The rows of a group lie close to one hidden flat surface of 11 dimensions, which passes through zero. Surfaces can cross.
Known rows, each followed by its group:
-8  9  -13  17  -9  -5  -13  14  26  10  -20  -17  -11  15  2  23  -4  -5  -1  -20  18  -3  11  4  10 -> J_524
9  0  -9  11  -6  0  14  -2  -6  -8  -5  3  10  -25  16  -21  -15  18  -2  -5  3  13  5  -1  -7 -> J_445
0  -15  11  14  -10  -34  -16  -1  7  1  30  -5  19  9  0  7  -17  0  -11  3  -19  24  -34  23  -53 -> J_673
17  12  20  -24  -2  -12  -8  33  -12  24  -10  -14  -9  45  41  8  29  0  33  0  -24  -9  13  32  2 -> J_673
-2  -1  -9  -8  3  23  7  -7  0  -27  2  -11  -9  12  -21  -1  20  15  22  11  21  -3  16  -2  21 -> J_541
0  0  -28  -12  -16  -13  37  32  -10  -34  -10  6  45  25  -13  -8  17  14  -35  -7  3  1  9  -2  -5 -> J_445
-1  -22  4  15  -5  -2  -7  8  14  30  19  -11  -32  -22  3  3  2  7  40  3  -14  -3  8  9  -13 -> J_445
-9  20  -41  -40  -2  2  4  13  -11  7  -58  -39  4  47  14  0  21  -23  -20  -43  -17  -11  27  6  36 -> J_524
1  -8  -13  -6  -21  -5  8  14  -1  -4  17  1  -1  9  -23  9  -1  13  9  23  -5  7  0  10  -9 -> J_541
18  12  15  7  -9  -11  17  8  6  -30  23  26  35  30  -23  38  30  -7  -11  -3  1  -14  -38  33  -8 -> J_228
0  15  -16  -17  20  33  -13  -35  -21  -23  -24  -28  20  -3  -31  17  -16  26  6  19  34  -3  0  -2  -19 -> J_228
-41  -3  16  -43  27  10  4  0  -30  5  22  11  -6  30  -22  -17  -7  -30  -27  13  -18  -14  -5  -14  6 -> J_445
-20  -28  16  -9  0  -1  -11  8  -1  21  19  -14  -22  24  -20  -10  19  1  23  3  -16  -5  18  -16  3 -> J_445
-3  24  -5  0  9  7  3  -9  2  -8  -23  8  7  3  12  0  -10  -17  -29  -14  17  -4  -2  -6  22 -> J_673
8  29  0  -2  7  20  9  -15  -12  -7  -11  -27  2  -19  -7  -11  -12  17  4  21  15  -10  7  -2  12 -> J_524
-1  18  -14  -38  19  -1  -23  -3  -37  -37  -18  -36  5  23  10  8  -2  18  16  -16  -10  29  -13  35  10 -> J_673
-18  -13  -4  15  -2  12  16  -16  34  2  14  26  -9  13  -22  -3  13  -37  -27  -12  12  -19  2  -19  20 -> J_673
-2  -11  3  16  7  -1  3  -19  12  -25  10  -20  27  0  -28  -8  15  14  -9  1  18  -6  -3  -14  -20 -> J_524
2  3  13  -3  0  8  13  2  -9  12  8  39  -11  -19  14  -19  -16  -6  -6  27  2  -2  6  -17  9 -> J_541
6  0  38  37  2  -1  5  5  25  35  27  -25  -20  -32  -1  -14  18  8  24  26  4  -37  15  -15  -9 -> J_673
-13  -9  -62  -21  -14  -9  10  4  -2  3  0  -19  6  -7  -2  13  -25  -9  -16  -5  -25  16  -14  44  -42 -> J_228
4  -2  20  -4  0  -1  18  -13  -15  -26  17  -30  9  45  3  -44  25  12  16  -21  -19  8  5  21  15 -> J_228
-1  -21  -13  -19  -11  -11  -10  3  -11  1  0  -12  -5  17  -11  4  15  1  16  -25  -34  18  -4  11  7 -> J_524
0  15  -27  -4  -5  -14  -12  15  3  -13  -19  1  22  1  -2  39  -16  1  -23  2  15  7  -17  13  -24 -> J_445
-19  18  -27  -45  14  16  15  25  -27  -15  0  2  -18  -1  9  -4  -9  -2  2  25  2  -1  11  17  15 -> J_541
2  5  29  11  9  -31  -8  8  -7  -27  16  15  17  -27  11  -23  -2  3  -30  5  -7  17  -22  -23  7 -> J_228
5  19  -2  24  3  23  9  -9  4  -1  -20  6  -8  -36  5  -8  -26  16  2  2  34  -4  14  -19  21 -> J_445
-3  0  6  -15  -7  7  2  15  -24  14  -8  -19  5  13  -22  -1  -5  28  16  22  0  -6  22  -18  -7 -> J_445
-10  20  15  -11  10  4  2  -1  -8  -1  16  0  1  -17  -22  -4  -11  -8  -29  47  5  -16  -7  -22  3 -> J_541
3  6  2  1  -12  -31  10  17  14  -2  20  17  22  -7  -8  12  13  -28  -46  16  -20  -11  -27  1  -16 -> J_541
-23  -24  -2  12  -8  7  5  14  2  -8  9  25  -23  -3  -17  -19  -13  16  9  -4  19  16  23  -31  25 -> J_445
-33  5  -11  -16  20  13  27  8  -8  -21  4  14  0  1  -9  -22  -3  -19  -36  -5  12  -13  8  -15  22 -> J_445
1  -19  -19  4  -18  3  6  -3  7  18  -1  20  -15  -10  14  -16  -17  -3  6  -1  -8  18  12  -3  -2 -> J_673
29  -17  -21  17  -32  -19  19  16  23  20  -10  5  1  -15  27  -10  28  1  10  -15  -22  0  17  5  -3 -> J_541
24  2  -50  -41  -21  -17  -14  14  -22  29  -26  -14  -2  -36  32  14  -21  8  9  33  -42  25  -1  23  -39 -> J_228
-3  -3  -6  8  -8  9  33  -4  15  13  23  10  -4  -5  -7  -5  0  -20  -10  4  -8  -23  -5  17  -6 -> J_524
6  -17  18  35  -10  -18  -20  1  14  10  14  -16  -13  -17  10  -6  -7  24  30  -8  -3  21  -1  1  -11 -> J_673
-11  5  -15  -14  -4  11  -5  7  9  -28  -3  21  -18  21  -20  21  13  -11  -5  1  21  6  3  -4  43 -> J_445
9  2  -17  8  -19  8  12  5  9  32  -22  -15  -5  -3  4  -1  -6  6  9  -5  -1  -11  23  -1  -3 -> J_541
7  5  8  11  -4  9  4  4  -1  6  3  2  -16  -21  3  -8  -7  16  20  14  8  0  11  -8  14 -> J_524
-27  0  17  11  14  4  -16  2  28  12  -17  12  -3  58  5  11  12  -30  -22  -26  33  -20  18  -24  12 -> J_228
1  -10  -3  -10  -13  -12  -18  1  9  24  -16  2  4  51  19  9  7  -17  -4  -13  -11  8  8  5  -13 -> J_228
-31  7  71  12  19  -1  -40  -21  -22  36  22  21  -7  9  -16  -3  -71  -10  -25  16  2  10  -26  -34  -13 -> J_541
-10  -10  8  -24  9  11  5  6  -20  1  25  -6  -9  6  -26  7  14  6  23  20  -14  -13  -3  10  -6 -> J_673
-8  8  -13  -18  -8  -1  8  14  -5  -13  14  -10  3  12  -28  15  -1  2  -9  24  -2  -4  -6  15  -6 -> J_541
32  7  -21  -25  -27  12  60  10  -11  -9  -11  53  17  20  25  -28  27  -17  -16  4  -15  -7  17  12  28 -> J_541
5  16  8  11  -19  -2  -8  15  -11  2  -4  11  -1  -7  -29  31  -26  17  3  1  3  9  -13  -1  17 -> J_524
4  -16  -6  -2  -9  -17  16  20  -5  -22  -13  17  40  13  -8  -11  25  13  -27  -8  4  2  10  -30  -9 -> J_524
8  -3  -13  15  -12  -2  1  17  17  8  -9  32  -19  -14  19  20  -1  -7  13  -15  9  6  4  8  15 -> J_673
9  4  20  -12  7  -15  -15  7  -11  -6  9  -4  5  13  16  -1  13  1  6  12  -12  7  -10  6  -7 -> J_228
8  -1  25  22  -4  4  1  -9  19  12  30  26  -22  -13  10  2  -6  -12  13  16  3  -6  -11  12  0 -> J_524
9  6  10  -31  0  -11  -23  8  -12  28  -8  6  0  32  26  19  2  -18  4  21  -20  2  -6  16  -21 -> J_228
14  13  -8  -14  -22  14  46  -15  -11  17  19  8  -1  0  -8  -14  -8  -22  -7  9  -35  -16  -14  37  8 -> J_524
22  15  25  -10  9  4  -18  -24  -24  -15  -15  -25  5  13  17  -20  7  22  22  -1  -3  18  3  -1  18 -> J_673
4  16  -42  -17  -13  7  37  35  -14  -8  -6  10  3  -22  4  12  -12  12  -3  17  0  -6  4  28  -5 -> J_445
-20  -22  -31  -10  -19  -17  10  34  -9  8  -14  23  26  24  -15  11  -21  1  -34  -22  -7  12  5  -10  -28 -> J_673
-9  -12  11  -14  -25  -37  -3  46  5  -2  36  15  -17  10  -2  -18  14  -6  -17  43  -24  18  9  -19  12 -> J_541
-6  2  9  8  5  -6  -13  -4  6  -20  -12  8  32  45  -9  19  3  -1  -22  -17  26  3  -9  -4  -13 -> J_228
8  -1  26  12  -10  -1  -3  -30  13  18  -3  12  3  45  14  -18  1  -27  -13  -21  -9  1  -1  -2  12 -> J_524
-11  5  2  0  4  35  23  -20  -2  25  -3  3  -23  -7  -11  -23  -16  -14  1  -4  4  -22  18  -13  29 -> J_228

New rows, each followed by its group:
5  -5  32  1  1  13  8  -27  -19  13  23  -21  -11  2  -21  -21  3  5  30  -11  -34  -7  -11  13  16 -> J_541
14  -25  24  28  -1  -19  -11  -18  10  1  19  19  10  -6  7  5  4  -6  10  -36  -21  15  -31  15  -18 -> J_541
0  -5  16  23  5  13  -5  -28  17  9  39  18  -38  -39  4  -5  -23  -14  19  12  -1  5  -20  14  5 -> J_673
4  -8  -18  2  -11  -26  -4  37  12  -3  3  3  0  -1  19  22  11  4  7  -4  -7  8  -2  23  -17 -> J_228
4  2  19  9  5  -4  -10  15  -1  -11  5  19  11  14  1  25  2  12  10  3  19  0  -8  6  -13 -> J_228
4  -13  10  -10  -5  -7  -2  6  -25  15  12  10  -16  -12  24  -23  -18  10  24  -1  -30  25  -1  11  -3 -> J_541
1  -3  -7  15  -16  9  29  12  -17  0  -7  18  10  5  7  -14  -32  27  9  -25  8  14  10  13  -4 -> J_228
17  -9  -25  -26  -13  13  13  -6  -17  0  -4  48  -6  -14  11  3  -13  -5  7  18  -10  19  -3  9  0 -> J_673
8  -17  17  27  -17  -24  15  13  -6  -24  34  16  11  -17  1  -22  -9  27  10  -14  -13  29  -17  13  -6 -> J_228
8  -3  -34  5  -13  11  3  9  4  21  -42  -9  -6  -1  29  1  -12  18  23  -18  15  6  34  4  -6 -> J_541
9  1  -30  -6  -5  -8  -4  -17  11  -15  -9  -36  3  -3  19  -21  9  1  -3  3  -5  17  7  11  -8 -> J_673
-10  -52  6  2  -3  0  2  3  -8  19  9  -3  -16  -7  -5  -39  12  22  36  -18  -21  12  31  -29  -5 -> J_524
-15  2  5  -7  14  -1  -25  -1  -3  -18  -11  -23  -2  27  -2  0  6  6  3  -12  14  10  9  -11  14 -> J_541
-24  -22  -40  -11  4  5  23  22  -4  28  3  -9  -11  -22  14  -14  -17  -3  3  -4  -14  -11  20  13  -34 -> J_524
-4  0  7  14  -1  6  4  -8  18  24  -1  -18  -23  2  19  -28  4  -10  6  -6  -1  -12  24  -9  16 -> J_673
-7  19  0  -20  9  19  15  -10  -17  11  -32  -17  -1  34  23  -39  -3  -10  -12  -15  0  -11  33  -13  30 -> J_228
-46  -15  -5  1  2  -16  -11  30  3  21  19  -11  -19  34  0  12  -26  -16  -3  -39  -18  8  -6  29  -13 -> J_673
12  20  -3  -25  7  24  -1  -8  -4  19  -9  -19  -38  -4  17  2  20  -13  35  14  -12  -18  14  18  36 -> J_445
-11  4  -1  -7  16  4  -8  -10  13  -5  8  5  -16  4  5  3  11  -30  -8  -6  -2  -5  -9  6  18 -> J_445
5  6  3  3  -12  16  20  -1  -26  22  -17  -3  5  -15  0  -29  -36  29  4  10  1  2  23  -19  -1 -> J_524
25  11  -14  -25  1  5  15  -25  6  -14  -2  -29  19  -2  5  -23  39  -6  -11  44  -7  -17  8  0  -16 -> J_673
1  24  -23  13  -13  9  14  -8  22  -6  -4  -38  4  7  -27  19  4  -5  -10  -8  11  -20  -4  24  7 -> J_524
7  -6  -6  -3  4  -5  -10  -7  13  -4  -10  -30  -11  7  17  -12  36  -5  16  -13  -8  0  14  2  15 -> J_445
-9  -5  26  6  13  -12  -34  23  -3  0  -1  37  -13  -5  10  22  -9  3  7  1  17  15  -5  -24  9 -> J_524
-12  2  8  18  -2  -23  20  48  3  -8  1  14  -6  0  43  -35  3  5  -10  -32  0  7  20  -4  23 -> J_228
31  8  0  -6  0  -5  33  -16  -13  -1  -2  -11  18  -18  47  -47  15  -3  1  -9  -35  -1  -5  27  -6 -> J_445
8  -9  0  9  -10  -7  16  4  27  -6  2  11  6  22  7  -10  43  -19  -11  -13  2  -13  12  -7  15 -> J_524
-1  -22  12  13  1  -13  -18  -13  1  9  18  14  -9  -19  21  -12  -23  0  10  -6  -16  29  -18  5  -21 -> J_445
-6  10  -4  -27  17  -1  -21  -5  -10  5  -13  -15  1  5  12  3  -3  -11  -12  18  -2  0  -1  -5  -11 -> J_228
9  -5  41  26  3  20  7  -9  3  -8  23  9  -11  3  -24  1  18  24  43  1  20  -13  4  -5  21 -> J_228
-3  20  38  -29  30  -4  -9  -7  -30  -5  14  -14  -7  -6  25  -40  3  -9  -8  28  -21  -1  -5  -10  17 -> J_228
-24  -5  34  1  16  -7  -22  1  -4  -9  25  -10  -9  45  -19  17  7  -9  12  -26  -8  2  -21  19  10 -> J_673
-7  10  -16  -4  -2  -9  -9  33  6  22  -30  9  -13  -19  41  -9  -20  -1  -19  24  19  4  34  -33  -1 -> J_541
8  -4  -5  13  -17  -17  19  20  7  -4  -10  -5  41  22  -10  2  16  12  -21  -12  3  -12  6  -5  -23 -> J_445
4  27  1  4  8  7  3  -8  9  -23  -34  -24  22  18  -7  -5  21  4  -24  -4  34  -18  19  -27  25 -> J_524
3  -3  6  -3  1  7  -25  -22  1  -32  2  7  -13  8  -16  4  4  8  11  5  15  29  -5  -15  34 -> J_445
13  -10  24  5  -12  7  3  -15  -1  0  -5  -6  -7  30  1  -34  27  8  22  -17  -7  5  24  -19  40 -> J_541
9  4  15  -19  3  -12  2  9  -13  0  -3  -18  -11  -6  25  -47  26  1  1  11  -25  3  20  -23  36 -> J_541
7  8  -2  -28  21  -11  -32  -36  -15  -43  2  -14  15  -1  8  1  4  -7  -12  8  -13  34  -37  17  -6 -> J_445
-31  0  -22  -17  17  4  13  -16  -6  -16  15  -40  -9  -13  -2  -40  -13  -14  -23  -10  -15  3  -2  8  4 -> J_228
26  13  -6  9  -14  -29  11  29  19  -27  -9  3  20  -7  6  11  53  -5  -17  -10  -5  -9  -4  -1  25 -> J_228
2  -19  -8  13  11  -4  -13  -20  8  -39  31  -19  -11  -44  -14  -6  11  21  26  8  3  22  -17  9  -7 -> J_445
14  25  22  -1  22  14  12  -30  -17  4  12  -7  14  -34  4  -6  -15  -6  -6  20  -8  -21  -28  17  -18 -> J_445
4  -15  35  19  -5  13  -26  -12  9  13  17  -17  -22  4  -47  17  14  26  48  20  12  -6  8  -24  8 -> J_445
-29  -12  9  7  12  5  -13  -7  -20  15  6  18  -8  -17  12  -21  -69  12  -9  0  10  25  0  -16  -25 -> J_228
4  8  18  -12  15  -6  -28  -10  -13  0  -2  7  11  -2  4  12  -8  -1  -10  26  2  7  -16  -13  -16 -> J_228
-28  -5  -13  -28  9  -5  -35  16  18  8  -9  -10  -28  48  -9  33  27  -35  -2  -9  0  -5  8  -2  22 -> J_445
17  -9  -9  -18  -11  -5  -7  -24  -30  12  -7  -23  -3  -34  14  -43  -27  20  9  17  -37  36  3  -11  -9 -> J_228
-1  1  -4  -8  8  10  14  -4  -5  3  -11  -8  4  -1  14  -28  6  -1  -5  4  2  -11  21  -14  1 -> J_524
-8  -17  -25  22  0  2  -4  19  23  -14  -2  -15  -20  -32  -21  18  20  20  29  -16  21  -3  14  -8  15 -> J_673
-17  -1  -8  12  9  -3  7  5  -22  -18  -7  -2  7  -37  14  -39  -48  30  -15  -11  13  29  8  -19  -5 -> J_228
6  3  -11  8  -3  2  28  -7  -13  -36  3  -23  14  -23  -8  -36  0  28  0  -15  -2  13  2  2  15 -> J_228
9  -6  -1  8  -16  5  1  1  6  22  -21  7  -8  9  10  -9  1  2  9  -12  1  0  23  -16  15 -> J_228
11  9  0  -16  -16  6  23  10  -3  31  -10  9  -10  27  19  -7  12  -22  3  -8  -25  -17  14  16  20 -> J_228
